The rows are grouped in 3 different ways at once. Each group adds its own fixed numbers to the row, and there is some noise. The rows also spread widely along 10 directions, which tell nothing about the answers.
Some rows, each with its group in each grouping after it:
[  6   0  -7  19 -20  30   1   9  22  20 -30 -17 -16  22  -3  -6   8  29
  -5  23 -47 -24 -43  -6  47 -12  18 -21 -17  30 -42   6] => q15 boz Vaz
[-16  25  -9  33  -9 -50  14 -39  12  -2 -17  -3 -32  19 -22   7  15  27
 -11  48  20 -19  22  48 -25 -11 -27  -3  -4  -9  13 -17] => q809 nar rupoz
[-16  20  -9  -1  -7  22  26 -29   9 -11 -26  12 -14  29  -1   0  15  17
   0   4  10 -17 -18 -15 -16  10  20 -27 -29  31  22  50] => q445 boz foni
[  8  35 -79  16   3  34  10 -13  10  25 -64 -11  -6   0   0 -31 -11  -6
  16  21 -11 -31 -13   5 -10  15 -18  16  -6 -20 -41  15] => q24 nar Zoset
[-11   1  29  -3 -27  19  15 -25  31 -25 -12  -2 -31  29 -15   9   6  18
  -5  11 -17 -19 -20  20  13 -14  29 -16  11  44  11 -11] => q445 bebal Vaz
[ 10  -3 -15  23 -32  23 -14  15   1   3  21  -8  15 -21  -7   5  46  41
 -23 -32 -21 -11 -22 -35  33  23  22 -22   9  -2  -5   4] => q51 bebal ser
[-52  26 -13  20 -20  22  23 -32 -24  -2  58  -3   2  -3  -8 -17  14 -12
  -6  10  36  -6  -4   4   4 -10  33 -19   5  32  29   0] => q809 bebal foni
[-21  19   1  -1 -29  67  18  -4   8  10 -12   5  -2  43   3  -8   3  -4
  -2  -7  -9  -6 -65 -35  27  -9  38 -27  16  44 -24  23] => q51 nar Zoset
[  1  24  -9  20 -20   7  17   1  18   5   3   0 -17  30  -9  33  43  17
  -7 -11  25 -21 -13 -13 -10   2  16  -6   3   3   6   7] => q24 boz rupoz
[ -2  13 -33  17   1  -5   4   3 -26  26  70   4  14 -16 -20  16  79  22
 -13 -24  20   5   1 -23   5  -6  11  -5 -42   4   2  11] => q15 bebal ser
[-23  41 -29  16 -16  -7   2 -24  -7  29 -62   6   9   8  -3 -40 -18  29
 -17  24   3 -22 -11  -9   2  38 -13 -22  -7 -11 -16  52] => q51 nar foni
[ -3  21 -62  43  -1   6   3  -5   0  24 -20 -16  -6   5  -6 -16  15   2
   4  27  11 -24   4  11  11  -2 -20  10  -5 -26 -35 -12] => q809 boz Zoset
[-29   4 -27   7   2  11  -3 -51  13 -34  28   8  39 -31 -11 -34  24   7
 -13 -19  20  -2  13  22 -12  12   8   4  28  -6  15  -3] => q809 bebal foni
[-28  16   3   3 -16  47  45 -22   0 -19  14  -4 -55  28   7  25   1  -4
  12  26  12  -8 -24  -3 -16   8  35 -24 -23  50  42  14] => q24 boz Zoset
[ 31  11 -51  -4  -7  31   4 -18  54 -23 -27  20  31  11 -21 -10  66  32
  -3 -67  -2 -18 -31 -26 -30  -8  26  -1  19  -5  17  57] => q809 nar rupoz
[  6  -4   3   9 -28  56  13  -1  27 -12 -18  -9 -31  26   3  10  15  14
   0   6 -32 -19 -49 -10  31 -15  36 -22  14  48  -1  -9] => q445 nar Zoset
[-11   5   6  25 -42  65  26   6  -4 -10 -17 -18 -47  24   4   8  -9  -1
   7  22 -18 -27 -37  -4  35  19  33 -20  20  36  -5 -23] => q51 bebal rupoz
[  0  20 -47  11 -22  51  13 -14  33 -10   5   6  38   7 -17 -28  45  -2
  11 -39  13 -18 -19 -17   3 -21  29   5  37   7 -13  19] => q15 boz foni
[  2 -10  18   0 -35  37  22 -11  33 -41  -9  12 -16   9  -6  28  31  44
  -8 -26  -2 -14 -21 -21   1  37  35 -33  13  30  49  34] => q15 boz Vaz
[ -6  19 -15 -22   1 -25  -6 -50  31 -20   1  44  59 -20 -31 -15  57  48
 -18 -54  24   3   9 -12 -45  20   4 -14   2 -13  34  75] => q15 nar ser
[ -1  17 -61  10  28 -14  15 -31   4   2  17  -1   8   2 -22 -12  52  -8
  -1  -4  12  10   4  19 -37 -32 -19  25 -18 -11 -13  -7] => q51 nar Zoset
[-35  42 -21  -4 -10  -8 -13 -68  38  -9  -9  21  79 -15 -23 -74   2  23
  -7 -10   9 -15  11  23  -9  -8   4 -12  46 -11 -18  44] => q15 boz Zoset
[ 20  -5 -47  17  -8  21 -24   8  19  14   9 -25  26 -26  -3 -34  43  29
 -20 -22 -58  -8 -34  -9  36 -11  15  -3  -9  -1 -42  -3] => q51 bebal Zoset
[  6  36 -74  15  -3  44  18  -8   2  12 -11  25  43  12 -28 -12  51 -20
  20 -46  46 -14  -2 -32 -11  -5  -4  29  32 -29 -38  15] => q15 nar ser
[-32  -1  11  32  17  12   5  -4 -33  21   4 -10 -33   2  14  28   3  10
 -24  41   9   8  -8  10  17  46 -22  -4 -26  -3 -29 -40] => q24 nar rupoz
[ 15 -16 -29   4  23   8   3 -19   8  -7 -37   4 -11   6  -9   4  36  22
  -8  -3 -13  -8  -7   9 -12  36 -21  11 -35 -12 -21  13] => q15 bebal foni
[ 17   2 -59   7  -6  35   5   3   3   4  15   2   9 -13  -7  -7  61  27
  -5 -44  -5 -13 -26 -32  -3  11  29 -12 -34   6  16  45] => q809 bebal foni

New rows. What belongs after each?
[-65  44  12  15   3   5  29 -39 -42  19  22   3 -29  24  -6  -1 -19 -28
   0  53  50  -4  10  30  -6  12  -2  -1 -18  12 -13 -21] => q24 bebal rupoz
[-29  24   2  24 -52  73  43  -6 -10  -5 -41   9 -42  46   1   6 -24 -12
  17  24  36 -35 -27 -23  22  32  24 -25  43  34   6   7] => q15 nar foni
[-14  13 -18   5  22 -16 -13 -40  20  10 -34   2  18   2  -3 -21   0  21
 -19  18  -2  -5   4  24 -13  20 -28   5  -9 -26 -34  16] => q24 boz Zoset
[-34  28 -24  33   2 -14  -8 -22 -29  25  59 -10  25 -28 -17 -29  31   2
 -10  24  14  -1  20  22  21  -7  -1   2 -12  -6 -31 -22] => q15 bebal rupoz
[-23  23 -23   7  -4  22  15 -31  -6   1  -7   4  -3  -8   3 -32   4  13
  -2  20  -6  -9 -20  -1  -2   5  22 -28 -30  34  18  37] => q445 nar foni
[-44  28  17   9  10   0  -7 -43   0  17  -1   6  18  18  -3 -30  -3  11
 -16  29   3  -3 -11  16  16 -10   8 -16 -20  19 -31  14] => q445 boz rupoz
[-15   4 -25  20  24   3 -12 -35   2 -11   4  -3  15 -28   3 -26  20  16
 -15   9 -11  -1   9  24  -1  20  -6   4 -21 -10 -14  -2] => q445 boz rupoz
[-20  -6 -15  -3  26  21 -17 -55  32 -23 -19  -4  28 -20   5 -49  -8  11
 -15  16 -43   3 -15  38   8  -4   1  -3  -4  14 -30  -1] => q445 boz Zoset
[ 10  17 -36  20  -6  15   2  -2  10  17  -1  -8  -2   7 -12  -6  36  14
  -3   8 -24 -11 -28  -7  19 -37  16  -2 -22  18 -24  -2] => q445 nar ser
[-14   9  11  -3   1 -59 -24 -52  31  -5   0  14  44 -25 -23 -25  34  67
 -35   2 -18  -2  14  27 -10   4  -6 -23 -19  -9   7  43] => q15 boz ser
[-65  37  42   9 -27  -8   2 -46 -13 -10  34  22  22  -4  -5 -12   2  28
 -26  12  39  -1   6   1   3  22  24 -47  23  26  32  24] => q445 nar rupoz
[  0  18 -10  -2 -12  11  15 -10  10   8  29  -5 -11  19 -18  18  42  13
  -4  -8  -2 -13 -25  -9   0 -28  27  -7 -14  29   2   2] => q24 bebal ser
[ -8   0 -26 -15  23  52  13 -45  29 -32   8  22  38  12 -11 -21  50  -8
   6 -46   7   7 -22  -2 -24  -4  19  15   6   8 -13  25] => q15 boz rupoz
[-23  40   3  14 -22 -26 -13 -37  35   7  17  18  56  22 -31 -19  37  31
 -25 -23  30 -13 -10   2  -2 -35  12 -15  54  -6 -10  17] => q809 nar rupoz
[  4  16 -34  46 -24  27   1  22   0  30  -9 -24 -15   9   2  -4  13  22
  -6  21 -14 -31 -25 -18  50   0  13 -12  -7   7 -31  -8] => q809 boz Vaz
[ -9   0  -9  20 -18  23   2   0   5  -5  70  -5  14  -1  -9  15  71  28
 -23 -34  14   7 -39 -32  14 -25  42 -32   1  35  27  11] => q809 nar foni
[ 22   6  -2  17 -43 -31   5 -16  44 -22 -42   1 -30   6 -25  21  27  69
 -10  14 -11 -38   3  15 -18  20   0 -30  16   3  43  25] => q15 nar Zoset
[-66  24   9   6   5  37  18 -43 -23  -9   9   5   0   4   2 -15 -36 -35
  -1  26  44  -2  12  31   8  32  -6  14  35  -3 -29 -41] => q24 bebal Vaz
[  0  16  -5  40 -56  -6  21  -4   4 -22  20 -14 -44 -16 -17  18  26  40
   1  28   7 -33  22  23   1  21  21 -24  10  14  58 -13] => q15 bebal rupoz
[ -8  54 -59  29 -36  41  20  -3  -3  28  -4  10  21  11 -25 -24  21 -13
  21  -5  37 -33  -7 -26  19 -18  10   7  39  -3 -32  12] => q15 nar ser
[-35  16   2  13 -23  44  15 -34  -8 -35   6  10  -7 -24  13 -14  -8  15
  -2  11  14  -9  -5   1   1  46  28 -31  16  29  40  11] => q445 nar rupoz
[-24  37  -8  -8 -15  -1   8 -49  32  -4  -4  18  38   9 -28 -38  16  22
  -3  -8   2 -11 -15  15  -6 -29  20 -16  22  21  -5  37] => q15 nar Vaz
[  5   8  -2   7  -8   9 -28 -18  44   2 -17   2  50  13 -15 -30  33  31
 -27 -33 -31  -4 -39  -5  19 -20   9  -5  38  -5 -49   8] => q51 nar rupoz
[-37  37  -6  20 -26  30  -4 -16   6  16 -10  10  46  13  -3 -18   0   8
 -19 -22  47 -16  -8 -28  22  30   9  -9  61 -23 -33  16] => q24 boz foni
[ 15  -5  -8   7  -9  22  27  -8  24 -16 -39   7 -36  32  -8  31  27  20
   5   2  -1 -21 -16   1  -7  20   5  -4 -16  13   9  13] => q15 boz Vaz
[-11   3  -5   7  36 -43   2 -23 -11  28   4  -9 -34  26 -13  31  27   6
 -21  36  11   0   8  37 -23   0 -39  14 -51 -10 -30 -26] => q24 bebal Zoset
[  3   9 -32  12  -5   6   6 -16  10  -5   6  14  19  -5 -13   3  56  30
  -6 -29  24  -9  -1 -21 -18  25   9 -11 -13  -7  21  49] => q15 boz foni
[ 13  22 -58  32 -18  21  12  10   1  10  -8   3   3  -8 -17   5  44  14
   6 -14  24 -21   3 -19   6  20  -9   9  14 -23  -9   4] => q15 nar Vaz
[-16   5  11   3  -4  32  -1 -20  -3  -5 -30  23   7  14  -2   5   9  18
 -18 -14  13 -13 -11 -13   7  55   8 -11  10  -3 -13  20] => q445 bebal rupoz
[-27  37 -51  23  -8  -1   7 -40  11   6  10 -10  37  -5 -18 -58  13  -7
   2   8   9 -12   6  20  -8 -30   1   7  21  -5 -18   7] => q51 boz foni
[-41  32 -10  23 -34  29  16 -33   8 -23  -1  13  22 -12 -12 -25  -9   0
   8   3  44 -19  23  11  13  29   8  -2  61  -9   7  -1] => q15 boz Vaz
[ 17  13 -52  24   5  17  30  -7  10  -2 -23  11 -27  41 -19  33  55  -5
   7 -13  43 -18  -7  -5 -33   0 -17  26   0 -21  -4  -6] => q809 nar rupoz
[  1 -28 -16   6  -3  73  29   2   0 -35   2  -3 -45   1  16  32  25  10
   0 -10 -11   0 -40 -16  10  33  26 -17 -19  36  32  -3] => q809 nar Vaz
[-65  30  -5 -15  -6  22  17 -60 -15 -14  48  12  39 -21  -3 -55   9   1
 -12  -2  14  20 -18  -1 -16  -4  40 -38 -10  43  34  50] => q51 nar foni
[-68  49  11  26 -33  42  15 -18 -27  15  21  25  31  29  -5  -8 -10 -23
  -4  -5  85 -12   8 -31  31  21  18  -7  67  -1 -22  -3] => q445 boz Vaz
[ -8  14  -9   8 -20  22   8 -13   8   9  -1   8   8  32 -24   2  36  10
  -5 -20  14 -17 -17 -12   9  -5  13  -2  15  11 -25   9] => q15 bebal foni
[ -6   7 -11 -12  15   8 -30 -33  45  11  -9   3  57   7  -8 -29  25  22
 -26 -27 -27   6 -36   4  10 -22   0  -1  19  -4 -56   7] => q24 nar Zoset
[ 12  13 -52  12  26   4   9 -10  -4  15  -3  18  13   7 -11   9  59   8
  -3 -26  23  -6   1 -26 -21   8  -9  14 -40 -17 -14  31] => q445 boz ser
[-16   0  29  -7  -1  -9  10 -36  12 -25  -1  26  -7  10  -9  20  36  47
 -20  -8  11   4  -8   2 -25  36   5 -31 -14  15  34  41] => q15 nar rupoz
[-14  38 -24  44 -30  -5   8  -5  -5  13  -9   0  -6   5 -19   2  11  10
  -4  15  40 -27  20   2  16   9  -9   4  46 -20  -9 -25] => q445 nar Vaz
[ -4  27 -30  15  -8  28   4   1   3  35  10   6  31  23 -16  -7  42   6
   0 -17  10 -13 -29 -35  26 -25  17  -7 -12   7 -41  29] => q15 boz ser
[-36   5   5   5   9   7   3 -35   3  -5 -34  21   6  19  -1  -5 -10  12
 -20  11  25  -2  -3  11  -1  33 -18  -5  12 -10 -15   6] => q809 nar Vaz
[-13  21   0  39 -32  12   0   3 -14   3  27   4   7   0 -16  18  36  11
 -17 -15  42 -20  12 -20  21  23  10  -4  44 -15  -6 -23] => q445 bebal rupoz
[-44  50   8  35 -27 -32 -11 -21 -15  34  52   8  41 -12 -21 -20  30  35
 -24  10  37  -6   8  -1  23  -7   8 -31  13   1 -10  15] => q15 nar rupoz
[ -7  11 -24  12   7 -45  -5 -51  21 -25 -20  16  22 -23 -28  -8  31  39
 -13   5  24 -12  45  33 -33  28 -34   9   9 -40   9  13] => q15 boz ser
[-24  15  -1   1  18  13 -10 -34  11   4 -35  14  24   5   5 -14   0  18
 -20  -6  11  -4  -3   0  -7  48  -9  -4   0 -23 -28  26] => q24 boz rupoz
[-10  16 -33  18  -4  35  27 -21  -1 -13 -37  -4 -34  -2   3 -22  -6   7
  18  37  -9 -25  -3  19  -6  30   2 -10 -35  15   6  21] => q15 boz rupoz
